There are 9 hidden switches. A switch that is on adds its own fixed numbers to the row, and there is some noise. The rows also spread widely along 13 directions, which tell nothing about the answers.
Some rows, each with its switches (1 for on, 0 for off) after it:
[ 21  -5  34  29   3  30 -27   4  22   0   8  28 -38  -5  15  22 -41   8
 -39 -24  17 -22   4 -15  58   0]	1 0 0 0 1 1 1 1 0
[ -5 -24 -37 -35  39   5 -15   4  -5 -27 -13   5 -13 -35 -22  35  30  47
  -2 -39   8  15 -11  20 -35   1]	1 0 0 0 1 1 0 0 0
[-14  -9 -49 -10  31 -21  54 -12   0 -62  10  26  -7 -22 -28  20 -31 -24
 -47 -28   2 -14 -11  19  -7 -29]	1 0 0 1 0 1 0 0 0
[-12 -38  21  -1 -44 -27 -64  16  48  20  22  31 -29  43   9 -23 -44  24
  13 -25   3   8 -18  19  -5   9]	1 1 0 0 0 1 1 1 0
[  2 -13  11   8  13 -11   6 -16   6  13  18  28 -10 -18 -18   7 -14 -16
   2   1  16   8  11  19  11 -18]	0 1 0 1 0 0 0 1 0
[-24 -37 -34   1  18 -23  -2 -20 -24  -1  16  33  -1  12 -14  30  -7   8
 -17  53  28  30   7  32  15  19]	1 0 0 0 1 1 1 1 0
[  8  -8  14 -31  13  -5   5  -8 -34 -10  52   6  -8  54 -35  42 -16  25
  19  -6  66  26  22   1  20 -24]	0 0 0 1 1 0 0 1 0
[-12 -12  18  -5 -50 -12  20 -14 -26 -53  49  24  12  48 -16   6 -41  44
 -44   0  -6  11   9 -39  19   3]	0 0 0 0 1 0 0 0 0
[  0 -15 -14  17  14 -19 -44 -17 -13  72  18  33  13  11 -35   6  40 -17
  47  13  -9  33   0  27   4   8]	0 0 0 0 0 0 1 1 1
[ -3  -1 -12  18 -13  12 -30 -10 -13  27  27  34 -41   3   1  -2 -39  16
  15  60  -6   9 -20   4  33   0]	0 0 0 0 1 1 1 1 0
[ -2 -34   1  -7   2 -17  41 -28 -21 -19  13  41   8  22 -30   2   1  -6
 -21  16  10  20  41  -3  12   2]	0 0 0 0 0 1 1 0 1
[ 10 -16  41 -33  10  -1   0   5  12 -40  -1  28 -25  27  31  32 -36  15
  19 -17  57   8  44 -27  40 -10]	0 1 0 0 1 1 1 1 1
[-38 -41 -37 -12 -44 -42 -26  20  27  38 -41  -2 -18  35  36  -6 -44  -9
  19 -25  13 -30  14  63 -11  19]	1 0 1 0 0 0 0 0 0
[-11 -37 -31  11 -16   6 -16 -19  -8  21  20  39  -3   4 -13 -16 -12  41
 -16  37 -32  13 -12  16   4  -8]	1 0 1 0 0 0 0 1 1
[-21 -22   3 -26 -26 -50  16   0 -32  11  38   9 -34  59 -13  26 -38  17
  19  16  72  21  27  29  27   4]	0 1 0 1 1 0 1 1 1
[-21 -32 -29   9 -56 -36  15 -18  -8  34  -1  51 -23  54   4 -14 -63 -15
  27  33  -7  -8  29  34  20 -10]	1 1 0 0 0 0 0 0 1
[-21 -27 -15  -9 -24 -25 -13  -8 -21  -9  26  28  13  26   0  15 -12  32
  -7  11   8  22   1  -8  21  11]	0 0 0 0 1 0 1 1 1
[ 27   1 -17 -30  13  16 -22 -21  -7 -25  40  50 -11  65 -41   0 -41  16
  24 -14 -19  10   4   1  12 -44]	1 1 0 0 1 1 0 0 0
[ 22 -43  27 -10  14  35 -35 -11  -1  51   1  21 -41  -8 -16  11   4  36
  22  17  46  21  32  21  13   1]	0 0 0 0 1 1 1 1 0
[ 12 -29 -21 -20   5  10 -21   0   6 -22  27  18  -7  55 -21   5 -52  53
 -38   2  20  -6 -15   0  54 -19]	1 1 0 0 0 1 0 0 1
[  2 -26 -12  -8   8   5 -51  -5  41  13 -27  40   6  20  30  -7 -16 -22
  23 -11 -22  -9  26  21  13   8]	1 0 0 0 1 1 0 1 0
[ 13 -19 -38  -6   5   4 -17 -12   2  12   2  18 -31  22 -36  -5 -25  -7
 -23 -57 -10 -30  19  48   1 -18]	1 0 0 0 1 1 1 1 0
[ 24  -9   9 -31  24  22 -19   2  18 -12  19  11 -52  14  -7  10 -56   9
  16 -23  50  -9  -2   6  17 -44]	0 0 0 0 1 1 1 1 0
[ 17 -11 -15   0  14   6 -47  -2  27   2  22  46 -20   0 -24   3  -9  11
  -2 -67 -31  -9 -18  10   9 -17]	1 1 0 0 1 1 1 1 1
[ 17   3  -3   0  21  13  -8 -29 -28   1  18  43 -11   6 -45  14  24  25
  31  -6 -26  25  24   5 -16 -27]	1 1 0 0 0 1 0 1 0
[  0  38   5  -1  21 -19  -4   3 -19 -37  -2   7   3  29  11  37 -12 -18
 -12 -19   4 -15  24 -14  60  25]	0 1 0 0 1 1 1 0 0
[ -4  -9  39 -16   7 -15   6   3   6 -41  24  -1 -36  18 -12  -7 -10  15
 -46  -3  12   7  23  11  -5  26]	1 0 0 0 1 1 1 1 0

New rows, each followed by its switches (1 for on, 0 for off):
[  9  20  21  48 -12  22 -19   7   6  20 -20  22 -50 -32  33  -5 -21   6
 -15   1 -33 -31  -4  -6  37  21]	1 0 1 0 0 1 1 0 0
[ -7 -25  19 -11  -9 -41  19 -22 -42  24  38  31  -1  38 -46  40  20   0
  37  -4  42  42  47  23  -4  14]	0 1 0 1 1 0 0 0 0
[  3  17  34   3 -15 -14  -9 -14 -46   8  49  19 -13  84 -24   9 -18  15
  18  43  22  29  30  -8  27  -2]	1 0 0 0 0 0 1 1 0
[ 21  42  -9  17  22  26 -17  -4 -24  10   3  30 -21 -17  19  48 -15  -4
  50  -7   1 -12  -7 -36  53 -36]	0 0 0 0 1 0 0 1 1
[-20 -29 -57 -15  13  -9  13 -11 -16  -1   8  23 -40 -16  -6  22 -55   7
   1  36  44   1 -15  37  17 -25]	0 0 0 1 1 1 1 1 0
[ -3   3 -15  13   0  15  36 -14 -16 -11 -40  34 -44 -60  21   4 -25   5
   9  22  -9 -14  14  -7   2 -15]	0 0 0 0 0 1 1 0 0
[  4  39  34   2  -7  -3 -30  21   4 -29  17   0 -20  14  19  28  -9  13
   7 -62  -7 -16  -7 -27  10  -1]	1 0 0 0 1 0 0 1 0
[ 15   2 -13   9  46   6   7 -34 -12  -9  24  62 -24  -8 -30  29 -17 -25
  11  23   2  21  11  11  20 -28]	1 1 0 0 1 1 1 1 0
[ 28  10  -5  -4  32  22  20 -10 -18  20  -8   4 -56  -5 -27  15 -15 -22
  12 -15  23 -26  32  27  22 -18]	0 0 0 0 1 1 0 0 0
[ 56 -15  18 -17  60  55 -19 -12  23   7  42  36 -48 -11 -47  19 -51   3
  26 -29  67   8 -16  -5  28 -90]	0 0 0 1 0 1 1 1 0
[  4  18  16 -19  23   5 -14  -6 -17 -26   8  11  -3  18   8  26   1  20
   8   7  10  15  24  -5  20  -1]	1 0 0 1 1 0 0 1 0
[  8 -18 -28  23 -13   7  -3 -22 -33  25  40  66 -25 -14 -35  29 -20  29
   8   6  -3  17 -19  -2  38 -18]	0 1 0 1 1 1 1 0 1
[-38 -14 -11   7  11 -51  25 -28 -31 -22   2  53  17  15   8  47  21 -35
  20  45  15  43  39   6   0  37]	1 0 0 0 1 1 1 1 0
[ 18  12  93  12   0  -4 -21  -1  17 -12  40  23   6  39   9  13 -12 -20
 -14 -16  23  12  34 -35  56  21]	0 0 0 1 1 0 1 1 0
[ 28   8  -1 -22  57  26 -19  13  10  17 -24  -9 -63 -33   0  36 -15   4
  25 -40  38 -24  11  41  10 -26]	1 1 1 0 1 0 0 0 0
[  5  20 -21   7   2  16  -2 -11 -21  18 -23  34 -27 -44  -6   7  11  12
  47 -19 -40  -4   1  11 -28 -28]	1 0 0 1 0 0 0 0 0
[ 18  27 -56 -36  50   3  19 -19 -42 -18  35  -4 -65  19 -68  -2 -43   0
  -6   9  18 -17   0  51   5 -50]	0 1 0 0 1 1 1 1 0
[-16 -31  -8 -13 -12 -12 -17  -2  -8  14 -34  24  -4  -8  24  29   8  21
  30  -9  23  10  30  15   9  25]	0 0 0 1 1 1 1 0 0
[ 15 -13  -6 -24  41  34 -78  22  47  18  -2  -6 -27   0  14 -12 -33  36
   1  14  21  -4 -40  27  32 -13]	1 0 0 1 0 1 0 1 0
[  3  -6  -1 -12  24 -20 -16  -6  -6   9  27  18 -15  39 -24  21 -24 -10
  24   6  45  17   9  19  25 -15]	0 1 0 0 0 1 1 1 0
[ 11  45  14  27  19   5  11   6 -16  10 -19  -2 -57 -59  -8  22  15  -8
   4 -43 -19 -30   5  15  -4  -7]	1 1 0 0 0 0 0 0 0
[ -1  40  16 -19 -10  -6 -29   3  -2 -21  23  25 -20  25  17 -24 -26  -2
  48  -4 -46   4  -3  -9  -5 -12]	0 0 1 1 1 0 1 1 0
[ -2 -10 -16   8  34   2 -12 -15  -3 -13  35  34  -5 -13 -19  13 -10   0
 -28  17   0  14 -15  11  30   3]	0 0 1 1 1 1 1 1 0
[ -9 -34   8 -23  31   7 -47  13  15   0 -25  -3   6  -6  46  45   6  37
  14   9  50  14  13   2  37  32]	0 0 1 0 1 1 0 1 0
[-30 -41 -29  -8 -27 -28 -16 -17 -15   5 -12  43   9  51  24  15 -27  17
  29  49  20  26  30  14  13  10]	1 0 0 0 0 1 1 1 0
[ 42  52   4  12  26  50 -20  -1 -40  10  36  -7 -48   8 -36   8 -37  42
  -5   8   1 -20 -27 -17  53 -42]	0 0 1 0 0 0 1 0 0
[-18  30   6  37 -27 -12 -35   8  -2   2  35  36 -28 -38   6  -9 -21  27
  13  13 -57  14 -66 -24   2   6]	0 1 1 0 0 0 1 0 0
[ 25  -7  -3 -20 -28  28  19 -18 -33  13   7  44 -73  36 -22 -14 -46  50
  55  26  -2   5  33   8  -2 -51]	1 1 0 0 0 1 0 0 1
[ 16 -20   5  15  24  33 -15 -15  -2  20  26  32 -12 -17 -17  -5  -5  29
 -18  45   1  15  -9  -6  49 -10]	0 0 0 1 0 1 0 1 1
[  1 -29  12 -30  21  -5  30   0  32 -33 -28   8 -18 -14  29   7 -37 -35
 -19 -27  39 -27  48  12  17 -15]	0 0 0 0 1 0 0 1 1
[-13  -6 -23  -8  23 -22  22   4 -10 -18  21 -10 -38 -26 -16  44 -32   3
 -29 -31  48 -17  -9  30  12 -14]	0 1 1 0 1 0 0 1 0
[ -1  -5  -6  12 -21 -16  31 -11 -35   3  33   6 -22   3 -48  27 -10   8
 -10 -59  21 -12  11   4 -12 -31]	0 0 0 0 0 0 0 1 0
[ 29 -20  10   7  16  37   6 -24   2   1   5  50 -33 -12 -21   3 -20   4
  -5   3  -9  -1  26   2  12 -21]	1 0 0 0 1 1 0 0 0
[  1  -2   2   9  36  14  -7  -3   1 -32  27  32  -3 -54  -9  35  11  31
   1 -15  -2  22 -40 -36  -1 -22]	0 0 1 0 0 1 0 1 0
[  1  11  24 -12  18 -17 -16 -11   3 -29  -5  24  24  10  10  20  16 -16
   0 -34 -13   8  44 -10  18  15]	0 1 0 0 1 0 1 1 0
[  3 -31   6 -14  -8  19   6 -24 -17 -14  -2  43 -33 -13   3  15 -33  46
   2  26  22  14  34  -2  15 -17]	0 1 0 0 1 1 1 1 0
[-29 -40  -8  -7 -16 -32  -6   8  27 -11  15  19 -20 -15   7   3 -54  13
 -20  -6  22   5 -34  18  -4  -1]	0 1 1 0 0 0 1 0 0
[-17 -21 -39  12   1   7  -6 -23 -32 -11  -2  42  10 -27  10  47   1  43
  -4  18 -15  19  -2  -6   5  -5]	1 0 1 0 1 0 0 1 0
[ 12  33  -4 -15  20  23  -1 -20 -35 -32   0  16  -8   7 -10   8  -4  41
   1  16 -27   1  27 -10   9 -29]	1 1 0 0 0 0 0 1 0
[-27 -11  -8  -7  25 -49  13  21   3 -29  25  -7 -33  -1   0  61 -43  -8
 -12 -19  96   1 -28  11  26  -5]	0 1 0 0 0 1 1 1 0
[-37 -56 -10  12 -26 -38  27 -21   4 -42  33  69  19  -3 -10  18 -23  12
 -40  10   2  38 -14 -11  -5  10]	1 0 0 1 0 1 1 0 0
[-12 -42   6 -27  -7 -31  12 -28 -18 -52  27  76  42  78   4  43 -26  11
  41  22  37  64  30 -36   7 -14]	1 0 1 0 0 1 1 0 0
